The first 5 rows are patterns. Each new row is the sum of 2 different patterns, raised or lowered, with some noise. Before adding, each is slid sideways (what falls off one end comes back at the other) and multiplied by a number that may be negative. Names go in the order of the patterns.
(in the rows, 128 means zero)
Some rows, each with the names of its patterns after it:
[153 133 110 113 141 138 159 156 114 150 126 103 132  99  89 132 123 153
 140 142  75 111 124 103 122 107 109  99 112  96 119 105 134 118 107 135]	Gor
[116 107  97 125 159 113 125 106 111 137 133 119 102 139 135 118 143  97
 137 127 104 125 109 123  80 142 137 124 131 149 138 132 141 130 155 142]	fip
[133  93 111 121 148 106 135 130 117 121 112 152 119 139  78 125 149 141
 119 115 102 111 165 134 136 136 140 149 103 108 115  82 128 124 146 148]	vogep
[ 88  99 134 124 126 137 149  94 103 101 128 116  73 130 141 105 126 121
 140 131 148 159 134 100 135 115 140 113 123 110 115 133 140 116 133  78]	buras
[123 147 117 137 125 115 132 163 127 116 121  83 139 129 117 107 125 118
 158 118 141 158 145 137 121 160  93 170 124 152 144 142 152 131 120 110]	sapu

New rows, each followed by the names of its patterns:
[114 163 149 160 165 149 134 149 171 110 117 137 139  96 162 104 132 120
 106 114 133 151 172 156 120 137 156 150 159 150 136 121 169 141 134 185]	fip sapu
[120 117 137  70  83  97 111 137 104 116 150  98 112 100 148 101  69 118
 125  87 108 107 114 119 109 124 129 120 142 115 101 117 112 118 113 113]	fip buras
[175 137 162 170 130 107 142 148 187 153 152 100 111 151 111 117 188 151
 190 179 142 177 109 118 137 193 160 135 164 132 132 153 181 156 172 144]	Gor buras
[123 113  95  95 120 125 100 108  71  90 135 124 142 139  87 151 144 130
 133  88  97 114 175 120 114 144 105 150 116 140 149 143 135 137 147 109]	Gor fip
[174  79 128 159 132 145 110 149  77 162 106 150 128 153 145 121 127 141
 133 140 119 150 144 152 167 157 154 127  99  97 122 107 130 113 154 136]	Gor sapu
[142 140 118 119 142 157 132 108  94 105 132 134 126 138 138 153 172 127
 167  99 117 122 171 132 129 144 130 144 123 141 148 166 154 152  99 149]	Gor fip
[152 123 118 117 123 125 132 132  95 126 111 162 131  96 126 133 133 161
 176  87 114 115 138 133 138 177 145 162 177 113 136  95  93 128 165 161]	Gor vogep
[122 117 129 145 153 164 147 133 125 142 142 119 149 124  95 118 134 154
 104 127  62  96 153 109 123 143 103 143 189 122 136 110 126 131 164 128]	Gor vogep
[128 146 152 143 133  78 119 142 105 132  80  83  85 121 105 120 123 156
  96  91 121 159 125  76 128 158 126 167 156 130 156 151 139 143  83 105]	Gor buras
[109 157 162 158 140 139 136 126 156 196 161 115 132 143 139 121 146 127
 136 126 160 117 177  95  84 102 155 146 161 164 128 105 110 107 126 109]	vogep buras
[ 77 115  81 130  32  74 106 107  86  82  28  71  98  64  72  84  98  64
  87  27  77  24  70  63  76  97  89  71  69  56 106  52  82  96  76  37]	vogep sapu
[119 108 139 111  91 109 101  87  98  94 108  90  53  91  79  96  79 119
  71  81  68  79 119  77  76  87 107 108  98 114  58  92 103  82  59  78]	vogep sapu
[118 125 128 117  92 124 158 105 135 141 145 147 153 195 129 104 146 119
 134 119 129 104 117 124 138 135 153 115 100  92 150 131 150 154 145 107]	fip buras
[159  84 129  97 101 140 124 137 172 145 137  93 125 113 161 155 138  81
 146 137 134 184 125 141 130 159 121 183 100 120 104 111 119 144 153  66]	vogep sapu
[137 105 160 115 123 139 128 127 130 158 128 123 121 135 142 127 114 105
 141 123 140 158 141 179 141  86 153 115 125 156 118 149 143 170  86 114]	Gor fip
[101 100 107 130 109 155 111 130 129 150 129 129 152 130 116 153 107 192
 165 146 128 120 127  90 128 173 147 159 142 150 192 143 124 175 140 131]	fip buras
[129  94 114 168 115 155 124 119 139 101 109 106 151 131 158 154 133 148
 147 165 121 136 124 121 118 129 151 133 101  94 132 137 129 100 104 106]	Gor vogep
[178 107 172 150 153 184 134  87 148 152 206 162 183 109 134 149 123 172
 140 153  87 147 148 168 131 155 125 123 204 187 168 153 157 194 147 173]	Gor vogep
[105  63 101  62  89 105  75  80  61 101 137  91 112 142 128 114  99 131
  91 148  81  99  90 112 143  95  96  70  82 123  94 106  78  99 103 118]	fip sapu
[108 118 102 182 141 152 201 143 142 106 129  89 200 140 156 122 162 138
 121 128 121 138 127 131 125 184 122 115 145 141 126 146 113 102 124 116]	vogep sapu
[ 86 130 134  76 141 147 126 115 139 123 184 129 132 141 124 139 146 146
  99 160 111 157 153 132 136 149 126 102 134 126 125 133 109 110 123 164]	fip sapu
[128  96 117 151  98 137 106  85 142 119 117 100 147  97 137 111 120 119
 119 117  94 132  66 133 123 147 145 127 102 129 111 114 126 125 102 120]	fip sapu
